The groups are shells around one centre, one inside the other: the same stretched ball of 5 dimensions in 6 sizes.
Known rows, each followed by its group:
-6.6 -35.1 2.0 17.2 -30.4 13.1 -7.9 2.5 -14.6 50.3 4.0 21.0 -16.2 13.4
 -10.8 3.7 -9.0 3.1 -19.5 -8.4 -> Z_173
-2.3 -26.0 -0.9 20.7 -21.5 28.9 -7.1 4.1 -19.8 51.2 1.8 20.5 -23.5 22.4
 -9.6 4.8 -14.5 13.1 -19.1 -7.4 -> Z_189
-14.9 -37.2 12.1 17.8 -15.4 14.4 -12.1 -0.2 -12.6 49.3 3.7 26.9 -17.9
 11.7 -18.2 0.6 -22.2 -5.0 -25.8 -11.0 -> Z_10
-29.0 -50.2 -11.0 4.8 -22.9 23.0 9.8 5.0 -16.9 42.6 -0.9 -1.0 -33.2
 -15.8 -6.2 -1.4 -5.5 13.4 -17.5 -5.9 -> Z_10
-6.5 -36.2 6.1 18.3 -11.1 27.1 -3.0 -6.2 -15.5 51.4 2.4 29.5 -23.3 27.5
 -12.9 8.1 -16.5 12.7 -26.3 -18.1 -> Z_189
-1.1 -25.3 4.1 25.8 -11.4 25.1 -9.9 1.9 -14.7 48.9 4.0 34.0 -25.7 27.3
 -19.4 0.0 -22.9 11.6 -26.3 -11.9 -> Z_189
-17.7 -40.6 3.5 10.2 -32.2 14.6 -7.4 3.9 -17.7 51.0 1.4 8.2 -14.7 0.6
 -5.7 4.9 -8.6 -3.8 -15.9 -4.3 -> Z_526
-12.9 -23.6 -12.0 30.3 -3.6 19.1 -4.3 18.3 -7.9 32.1 5.6 31.0 -48.2 -5.3
 -36.0 -26.5 -31.6 18.4 -29.8 -1.3 -> Z_173
-9.1 -42.0 -6.8 12.5 -27.4 21.7 5.2 -1.1 -16.3 48.6 1.9 15.2 -24.4 12.1
 -5.4 7.1 -1.5 17.7 -18.9 -12.9 -> Z_10
-17.6 -35.3 -5.9 6.9 -32.4 33.8 -1.5 7.4 -27.1 52.9 -3.1 -7.3 -21.6 1.0
 5.2 9.6 -5.3 8.7 -8.9 0.4 -> Z_792
-14.9 -38.3 -12.2 12.1 -20.3 32.0 7.4 4.7 -19.7 45.6 -0.5 7.1 -34.3 3.5
 -5.8 2.0 -7.3 22.7 -17.7 -7.6 -> Z_374
-23.6 -46.9 -11.1 2.6 -26.4 33.7 10.7 2.0 -23.6 48.8 -3.3 -6.8 -29.3
 -4.4 4.1 9.2 -0.5 17.9 -12.7 -6.7 -> Z_189
-15.0 -35.3 -4.3 10.0 -24.3 34.9 0.0 3.7 -24.6 51.9 -2.1 2.1 -24.7 8.3
 0.5 9.0 -8.8 12.7 -13.9 -4.9 -> Z_10
-21.8 -49.6 -3.5 1.2 -23.9 35.7 9.4 -5.5 -24.3 53.6 -3.6 -2.6 -23.2 6.8
 6.9 17.3 -0.4 15.2 -14.4 -12.6 -> Z_792
-17.9 -31.0 4.5 22.5 -15.1 9.9 -14.2 11.8 -10.1 41.6 5.0 25.1 -26.9 -4.1
 -26.9 -14.4 -28.2 -4.9 -25.7 -1.6 -> Z_173
-18.6 -34.5 2.8 21.3 -10.5 13.4 -8.8 8.1 -9.6 41.0 4.4 26.7 -30.5 -1.7
 -26.7 -12.7 -26.8 1.3 -27.7 -6.1 -> Z_374
-12.5 -34.6 -4.7 23.1 -13.5 12.7 -2.9 7.9 -7.9 39.0 5.5 29.7 -34.3 1.7
 -26.6 -13.1 -20.4 11.6 -27.8 -8.4 -> Z_526
-25.4 -40.2 -13.4 8.4 -23.5 28.7 5.5 11.4 -20.5 42.9 -1.6 -3.9 -35.1
 -14.8 -5.9 -3.9 -9.4 14.4 -14.6 0.4 -> Z_526
-16.8 -36.5 -4.8 14.1 -12.2 33.4 2.3 3.2 -19.1 46.4 -0.5 12.3 -33.3 6.9
 -10.1 1.4 -15.9 16.9 -21.2 -8.7 -> Z_374
-17.7 -27.4 1.9 26.4 0.1 20.4 -10.6 11.5 -9.9 38.4 4.2 30.9 -38.2 0.4
 -32.6 -18.2 -36.4 5.4 -30.6 -4.5 -> Z_173
-14.9 -29.2 -12.1 24.2 -3.4 27.5 1.7 12.2 -12.0 36.1 2.9 24.0 -46.9 -1.1
 -26.7 -16.8 -25.8 22.9 -27.5 -5.4 -> Z_526
-29.9 -49.4 -10.8 3.3 -26.8 23.2 8.2 6.5 -18.8 43.8 -1.5 -5.6 -30.7
 -18.1 -3.3 -0.2 -4.2 10.6 -14.7 -3.1 -> Z_10
-24.9 -52.1 12.4 3.9 -25.0 16.3 -4.1 -7.0 -17.2 54.2 0.3 9.3 -10.7 4.2
 -3.0 13.1 -8.7 -7.9 -19.5 -13.1 -> Z_173
-13.0 -43.1 -4.0 8.8 -32.0 21.7 2.4 -0.3 -19.0 51.1 0.6 7.6 -19.6 7.7
 -0.8 9.9 -0.6 10.8 -15.5 -9.5 -> Z_374
-13.1 -28.5 -6.3 21.6 -20.9 17.0 -7.4 14.1 -13.7 41.5 3.7 18.3 -31.5
 -2.7 -20.4 -12.1 -19.8 7.8 -21.2 0.1 -> Z_526
-11.3 -39.3 13.9 13.4 -23.8 17.2 -11.2 -4.9 -16.8 55.6 2.3 21.5 -9.6
 19.8 -7.9 11.7 -13.7 -5.4 -21.2 -12.9 -> Z_189
-1.7 -21.7 -7.8 32.9 -3.0 22.1 -4.5 10.3 -8.3 37.5 6.3 40.9 -42.8 15.6
 -33.1 -17.2 -28.6 23.0 -31.7 -9.4 -> Z_173
-26.3 -42.5 -1.1 6.9 -31.9 16.7 -4.8 8.8 -19.1 47.7 -0.1 -2.0 -19.9
 -13.9 -4.9 0.2 -9.4 -4.1 -13.7 1.0 -> Z_10
-9.2 -31.2 -7.7 19.6 -6.3 37.3 3.9 2.9 -17.8 44.9 0.6 21.2 -38.9 16.5
 -14.4 -0.6 -18.3 26.3 -24.4 -11.7 -> Z_792
-25.9 -29.1 -6.3 19.2 -8.1 26.1 -6.3 17.9 -16.0 37.9 0.9 10.5 -40.8
 -15.7 -23.1 -18.1 -30.3 6.5 -22.4 4.1 -> Z_792
-18.4 -49.3 -1.7 7.5 -19.0 25.8 7.5 -6.0 -16.8 49.3 0.0 12.4 -25.3 8.8
 -4.6 9.9 -5.1 14.5 -21.2 -16.4 -> Z_526
-29.3 -47.2 -5.7 -1.2 -38.6 25.2 1.9 6.9 -25.5 51.4 -3.6 -16.8 -18.5
 -15.8 8.1 9.2 0.4 0.6 -6.9 1.8 -> Z_792
-17.9 -35.4 2.9 19.3 -16.9 11.8 -9.4 8.0 -10.9 43.0 4.2 22.9 -26.2 -1.8
 -22.5 -9.5 -22.5 -0.9 -24.8 -5.0 -> Z_374
1.0 -27.8 6.4 25.1 -17.0 19.0 -10.7 -0.5 -13.1 50.4 5.1 36.1 -20.1 29.4
 -18.4 2.6 -18.7 8.3 -26.0 -13.7 -> Z_173
-12.8 -40.9 0.4 5.8 -30.7 32.9 0.6 -3.3 -25.6 57.3 -2.3 1.2 -15.5 15.8
 7.5 19.0 -1.2 9.7 -12.2 -9.6 -> Z_189
-13.4 -30.8 -12.5 16.9 -19.3 30.6 1.7 11.0 -19.2 43.6 0.3 9.2 -36.1 0.9
 -11.0 -4.6 -13.7 19.9 -18.0 -2.3 -> Z_374
-31.3 -40.7 -3.3 7.8 -28.1 17.0 -5.7 14.2 -18.6 44.0 -0.4 -4.6 -25.4
 -23.5 -9.0 -6.9 -14.9 -5.3 -14.0 5.5 -> Z_792
-17.4 -31.9 -16.9 17.5 -19.4 25.8 3.0 15.8 -16.4 38.5 1.2 8.0 -41.1
 -10.5 -15.8 -12.6 -14.8 19.8 -18.6 1.1 -> Z_10
-28.4 -44.1 -3.5 4.8 -33.3 18.0 -2.7 9.7 -20.1 47.4 -0.9 -6.5 -21.1
 -17.5 -2.9 0.4 -7.6 -3.0 -12.1 2.2 -> Z_189
-22.4 -35.4 0.3 19.3 -11.6 14.9 -7.5 10.8 -10.9 39.9 3.5 20.5 -32.4 -8.6
 -25.1 -14.2 -26.5 1.1 -25.8 -3.0 -> Z_374
-29.3 -56.4 -4.1 0.6 -31.0 15.7 7.6 -0.5 -16.5 47.2 -0.4 -1.7 -21.7
 -13.2 -1.3 6.2 0.5 4.3 -15.9 -8.8 -> Z_792
-4.3 -29.6 -9.8 22.4 -18.4 24.2 0.4 6.8 -14.4 43.6 3.4 24.1 -33.8 13.2
 -16.6 -4.5 -13.2 21.9 -22.8 -8.5 -> Z_526

New rows. What belongs after each?
-2.5 -31.2 0.2 22.9 -8.7 28.4 -1.4 -2.3 -14.2 47.9 3.3 33.2 -30.0 27.8
 -17.3 2.7 -18.1 20.1 -27.6 -16.8 -> Z_189
-2.5 -23.0 4.2 28.1 -10.1 21.9 -12.6 5.4 -12.9 46.4 5.0 35.9 -27.6 22.5
 -24.2 -5.6 -27.1 8.8 -27.6 -9.2 -> Z_189
-17.7 -47.4 0.7 11.8 -12.0 23.1 5.3 -5.8 -13.2 46.7 1.6 21.3 -28.2 10.2
 -12.5 4.7 -11.7 13.9 -26.0 -17.9 -> Z_10
-20.5 -29.1 -6.6 24.8 -3.5 19.8 -5.3 15.8 -9.8 34.6 3.8 24.4 -43.9 -10.0
 -31.8 -22.6 -32.2 10.7 -28.5 -1.2 -> Z_10
-19.9 -28.9 -8.9 16.3 -22.6 25.1 -5.8 17.2 -19.5 42.6 0.4 3.8 -33.0
 -11.2 -13.2 -10.2 -18.8 7.2 -15.8 5.5 -> Z_189
-2.7 -31.7 2.5 19.3 -22.7 22.7 -6.3 -0.5 -16.9 51.9 3.0 24.8 -19.5 24.1
 -10.2 6.9 -11.9 10.2 -21.3 -11.8 -> Z_526
-9.4 -36.7 -3.6 10.4 -25.7 35.0 2.1 -1.2 -24.0 54.2 -1.5 6.8 -22.1 18.1
 2.5 14.3 -4.4 16.7 -14.8 -10.1 -> Z_189
-5.8 -24.9 -1.0 27.3 -7.9 23.2 -8.0 7.6 -12.2 43.0 4.6 32.9 -33.9 15.5
 -25.5 -9.4 -26.6 13.6 -27.8 -8.3 -> Z_374
-15.6 -43.7 11.3 13.8 -15.6 16.4 -6.0 -5.9 -13.0 50.7 2.9 25.5 -17.3
 15.0 -13.8 6.5 -16.3 -0.6 -25.8 -16.1 -> Z_10
-15.3 -34.9 -0.7 10.6 -31.9 24.3 -6.4 6.6 -22.3 52.1 -0.4 2.6 -17.9 3.3
 -1.5 6.4 -8.6 2.1 -12.7 -1.3 -> Z_526
-12.7 -42.8 -1.8 6.6 -27.3 32.7 4.2 -4.6 -23.6 55.2 -1.8 4.7 -19.4 16.0
 4.9 17.4 -1.0 14.3 -14.6 -12.5 -> Z_10
-18.5 -41.2 -9.6 15.8 -6.6 28.6 8.6 2.6 -13.2 40.3 1.3 19.3 -41.2 2.2
 -17.7 -5.5 -16.2 23.5 -26.4 -12.6 -> Z_10
-10.1 -22.3 -8.9 23.4 -15.1 29.5 -6.2 15.0 -18.2 42.6 1.7 16.4 -36.7 3.9
 -18.0 -10.3 -22.8 15.7 -20.2 0.7 -> Z_189
-23.6 -50.0 -2.5 6.0 -30.0 13.9 2.6 1.5 -15.3 47.0 1.1 5.3 -21.1 -7.5
 -5.6 3.4 -3.6 3.3 -17.4 -7.9 -> Z_10
-4.1 -28.6 3.1 27.5 -10.5 15.0 -9.4 3.8 -8.8 43.7 6.3 39.2 -28.4 18.6
 -27.2 -7.9 -24.5 9.2 -29.9 -12.1 -> Z_10
-32.7 -37.2 -4.5 13.4 -14.0 20.3 -5.1 16.3 -15.4 38.5 0.3 3.9 -36.0
 -24.5 -19.6 -15.9 -25.5 -0.2 -20.4 4.4 -> Z_792
-18.9 -39.8 -2.3 17.1 -18.7 11.6 -3.2 7.0 -10.3 41.3 4.0 20.4 -29.2 -5.1
 -20.7 -9.3 -17.0 4.9 -24.4 -6.5 -> Z_374
-14.0 -29.6 -3.5 22.3 -3.8 30.0 -2.7 7.2 -14.7 42.0 2.0 24.3 -38.5 7.9
 -22.2 -8.7 -26.5 16.4 -26.8 -7.7 -> Z_526
-10.6 -31.5 -5.9 16.7 -30.8 18.6 -5.6 10.3 -17.6 47.0 2.3 11.2 -23.6 2.2
 -9.8 -1.9 -10.0 7.3 -15.9 -1.0 -> Z_189
-18.5 -40.0 -8.7 7.6 -23.9 34.6 5.6 3.6 -23.6 49.3 -2.4 -0.8 -29.0 2.0
 0.6 7.4 -5.8 16.9 -14.1 -5.8 -> Z_526
-20.3 -41.1 15.4 10.3 -25.1 14.7 -14.0 -0.7 -17.4 54.2 1.4 13.6 -9.0 6.4
 -8.0 7.9 -16.7 -14.0 -19.3 -7.4 -> Z_792
-15.9 -39.3 -6.5 21.1 -5.1 18.9 4.0 3.8 -7.8 37.5 4.4 30.1 -40.5 2.4
 -26.8 -12.0 -20.8 19.1 -30.7 -13.3 -> Z_10
-10.0 -26.3 -3.1 27.7 -11.7 13.7 -9.4 12.8 -8.7 38.6 6.0 31.8 -34.7 2.6
 -30.3 -17.4 -27.2 8.4 -27.8 -3.9 -> Z_10
-24.9 -33.7 0.0 13.5 -13.0 29.8 -6.3 10.0 -20.2 45.7 -1.0 6.1 -30.7 -5.9
 -12.5 -4.6 -23.8 3.2 -19.2 -0.2 -> Z_173
-23.1 -44.7 4.6 9.7 -25.7 12.7 -5.5 2.8 -14.9 48.0 1.8 10.7 -18.3 -4.6
 -10.4 1.1 -12.4 -4.6 -19.5 -6.2 -> Z_374
-17.5 -27.0 -13.2 20.5 -14.3 27.5 -2.0 17.7 -16.8 38.7 1.3 11.0 -41.7
 -9.0 -19.4 -15.3 -22.2 16.3 -20.2 2.9 -> Z_10
-18.9 -30.6 -2.6 22.0 -4.5 24.3 -5.2 10.6 -12.9 39.7 2.6 22.8 -38.6 -1.5
 -25.5 -13.9 -29.4 10.1 -27.0 -4.4 -> Z_374
-2.8 -32.1 2.7 22.6 -10.6 25.2 -3.5 -2.8 -13.5 48.7 3.7 33.9 -26.8 27.6
 -17.4 3.2 -18.0 16.0 -27.5 -16.8 -> Z_10
-17.3 -40.9 -10.5 12.0 -15.3 31.8 8.6 2.6 -18.0 44.6 -0.4 10.1 -36.0 3.2
 -8.5 1.0 -9.6 22.7 -20.5 -10.2 -> Z_374
-9.7 -33.9 -6.1 21.6 -5.4 28.8 3.1 2.0 -13.0 42.4 2.8 28.2 -38.4 14.5
 -20.3 -4.6 -19.5 23.4 -28.0 -13.9 -> Z_526
-27.1 -40.2 1.1 12.8 -17.9 16.1 -6.2 9.4 -14.5 43.0 1.5 10.0 -27.5 -12.9
 -16.9 -8.2 -20.7 -2.7 -21.2 -1.6 -> Z_374
-31.0 -43.3 -1.1 8.8 -22.2 16.1 -4.1 10.2 -15.9 43.2 0.5 2.4 -26.9 -19.5
 -12.7 -7.0 -16.8 -3.7 -18.2 0.5 -> Z_10
-9.7 -27.1 -7.5 23.1 -21.1 17.3 -6.6 13.6 -13.4 41.5 4.1 20.7 -32.0 0.9
 -20.7 -11.8 -18.8 10.7 -21.5 -1.0 -> Z_10
-8.0 -36.7 4.3 19.5 -25.0 8.4 -8.5 1.8 -10.6 47.5 5.4 28.4 -18.2 12.1
 -17.7 -0.9 -13.3 1.5 -23.9 -10.7 -> Z_792
-15.8 -41.7 -5.9 15.3 -8.7 28.1 7.0 -0.7 -13.9 43.4 1.4 20.9 -36.2 8.3
 -15.2 -0.9 -14.5 21.4 -26.1 -14.8 -> Z_526
-14.0 -28.3 -8.3 27.2 -1.3 21.9 -2.1 12.1 -8.7 35.0 4.6 31.3 -45.5 0.1
 -32.4 -20.2 -29.9 18.5 -30.7 -6.3 -> Z_526
-20.5 -33.7 2.2 12.2 -26.1 22.7 -10.2 9.7 -20.8 49.6 -0.2 3.9 -20.5 -3.5
 -7.4 0.2 -16.8 -3.5 -15.0 1.5 -> Z_10
-17.8 -40.8 15.1 14.7 -15.6 15.2 -11.7 -3.1 -13.7 51.3 2.8 24.2 -14.9
 11.8 -15.2 4.4 -21.1 -7.8 -25.2 -12.4 -> Z_173
-16.7 -32.7 -2.4 18.8 -6.7 30.0 -2.2 5.9 -16.2 43.7 1.0 19.4 -35.6 5.8
 -18.2 -5.4 -23.7 13.8 -24.7 -7.6 -> Z_374
-13.2 -41.6 -9.7 6.3 -36.7 27.5 5.3 2.6 -23.3 52.0 -1.3 -2.0 -21.1 4.7
 5.6 11.9 3.9 15.2 -10.6 -5.9 -> Z_173
-10.6 -39.4 11.2 13.6 -18.9 23.1 -7.0 -6.7 -17.5 55.0 1.6 22.4 -14.4
 23.2 -7.4 12.6 -13.6 2.0 -22.3 -15.5 -> Z_10
-17.8 -44.8 -5.9 4.8 -33.5 26.0 4.2 1.1 -22.2 51.7 -1.4 -1.6 -20.3 1.7
 3.9 11.3 1.0 10.5 -12.2 -6.8 -> Z_374
-2.6 -29.3 -7.8 21.2 -14.3 32.5 2.0 2.4 -17.5 47.0 1.8 23.7 -33.5 22.1
 -12.6 1.9 -13.4 25.6 -22.8 -12.0 -> Z_189
-19.2 -37.7 -9.0 11.1 -17.5 33.9 4.6 5.7 -21.0 46.1 -1.5 4.4 -33.8 0.3
 -6.1 1.4 -11.8 17.9 -17.6 -5.4 -> Z_374
